The rows come from 4 hidden closed curves, with some noise, and rows from the same curve form a group. Each curve winds through 4 dimensions. The rows are also pushed far along 2 directions, which tell nothing about the answers.
Some rows, each with its group after it:
[ -7  16  19 -10   5  -6 -15 -32   5] | Fim
[-21 -17   0  -2  -9   1   2   1  -4] | dod
[ 14 -21  -1  -4  14  18  18  57 -18] | Fim
[ 28  22  15 -22  28  13  12  -4   9] | mim
[ 10 -13  -3   5 -10 -14  -3   1 -11] | loga
[-38 -54   3  19 -26   0   6 -13  19] | dod
[  5  12 -15  15   0   9   1  24   0] | mim
[-20 -14  -1  -6 -18 -17 -17 -14   2] | dod
[-15 -26   0   2   6  -7  13   6  -7] | Fim
[-14  -3 -10   9   1  14  -3  46 -14] | mim
[ 11  -4 -11   5  -8 -14   4  -7  -1] | loga
[ 12  13  15  -4  -2   9  -4 -26  14] | dod
[-17 -15  -8  21 -26  -8 -13 -15  17] | dod
[ 14  21  14 -22  33   5   9   1  -8] | Fim
[-14  10  -8   3  17   3   2  35 -22] | Fim
[-10  -5  -2  -2   7  20   3  36   2] | mim
[ 16   9  -1 -17  10   8  -9  47 -21] | dod
[ 34  48  18 -26  40  34   5  19   7] | loga
[23 40 -6 -1  8  3 -6 -2  2] | loga
[-13 -36  13   6 -18  -8  -5 -18   6] | Fim
[-40 -20  -4  15 -23  -7 -14 -14  11] | mim
[ 11  22   9   1  -5  -6 -14 -40  17] | mim
[  0 -11 -18  12 -10 -16   3   7 -10] | loga
[ -1 -12   4  10  -5 -24   5 -37  -1] | mim
[-15  12  -3  -1  13  -6   0   2  -7] | Fim
[  9  12  18 -23  25   0   9 -14   0] | mim
[-24 -45  -1  11 -16  -1   1  11  11] | dod
[-6 10 -1 -5 19 11  5 19  3] | loga
[ -8   0 -15   8  13  30  14  65  -8] | loga
[-18  -1   9  -4  -4  10 -14   4   6] | Fim
[ 55  57   1 -16  27  24   7  10   4] | loga
[  2 -12  -5   2  19  31  34  50 -12] | dod

New rows. What belongs after each?
[-35 -18 -21  29 -22  -2   6  -3   7] | dod
[-19 -27   5   1  -3 -16   7 -25   6] | Fim
[ -6 -15  -4   3  11  -7  14  15 -14] | Fim
[-19 -31  -5  -4 -11  -5  -6  23  -7] | dod
[-17 -32  10  14 -22  -6  -4 -31  22] | mim
[-26 -20 -11  15  -1 -14   3  22 -28] | mim
[-46 -55  -4  27 -35 -27  -8 -24   3] | Fim
[ 21  29  10 -26  39  10  11  21 -18] | mim
[-36 -33 -14  29 -16   2  22 -17  20] | dod
[  1  10  -1  -5  27   0  11  28 -24] | Fim
[ 25  42  -3 -11  19  10   7  -3  -4] | dod
[26 20 -4  8 10 20  8 15  8] | dod
[-17 -34 -12  21 -30   2   1   1  12] | loga
[36 30  2 -6 12 26  7 17  8] | loga
[-22 -42 -12  16 -16 -13  10   1   3] | Fim
[ 15  15   3  -5  20  -6   6  14 -27] | mim
[ -2   4  -3   3   9   9  24 -19  14] | dod
[  2 -22   4   1 -18  -3  -2 -25  25] | Fim
[  0   5   2  13 -12   3  -3 -31  22] | dod
[37 31  3  1  9 12  1 -3 12] | mim
[ 39  11  19 -18  31   6  18   4 -15] | mim
[ 30  19  11 -17  29  -2  12  -4 -11] | Fim
[ 11   1   5   2   3 -22   9 -48   8] | mim
[ 25  13   7 -12  23  11  15   4   5] | mim
[ 41  25  26 -37  18   6 -10  -8   4] | dod
[  1  -5  -1  -7  -7  -4 -16  17  -5] | dod
[ 50  46  -7 -13  27  13  10  21 -10] | loga
[31  6 14 -7 21 27 18 11 12] | dod
[ 45  10  12 -13   5   9   4  -7   3] | loga
[-26   6   6  -2   3  -7 -10 -27  18] | loga
[-20  -5  14  -2  -9 -30 -12 -64   6] | mim
[ -3  20   0   3   7  10 -10  18  -2] | loga
[ -9  14  11  -7   7  11  -3 -19  24] | loga
[15  8  3 -9 20 28 10 40  1] | mim
[  1 -13   7   2 -15 -22 -12 -27  -1] | loga
[ 13  23   5 -13  25  -9   6  -4 -20] | mim
[15  1 -8  1 -1 -9  7 -6  0] | loga
[-15 -36  -9  23 -11  -7   9  22 -14] | mim
[ 39   7  21 -17   3  15  -4  -7  11] | Fim
[ -8   1 -25   2   2   5   0  61 -30] | dod
[ 39  44   2 -12  17  19   5  -5  13] | loga
[-21 -41  -9  21 -38 -19  -8 -24  10] | loga
[-15 -15  -5  24 -26 -14 -10 -32  18] | mim
[-37 -13 -11  10   2   3   2  27  -1] | loga
[  0  11 -14   9  -7 -16  -8 -13  -1] | loga
[-21 -46 -15  17 -11  -4  14  29  -7] | Fim
[ 22   0  25 -17   6   7  -2 -29  23] | dod
[ 37  40   4  -5   4  13  -5 -13  14] | loga
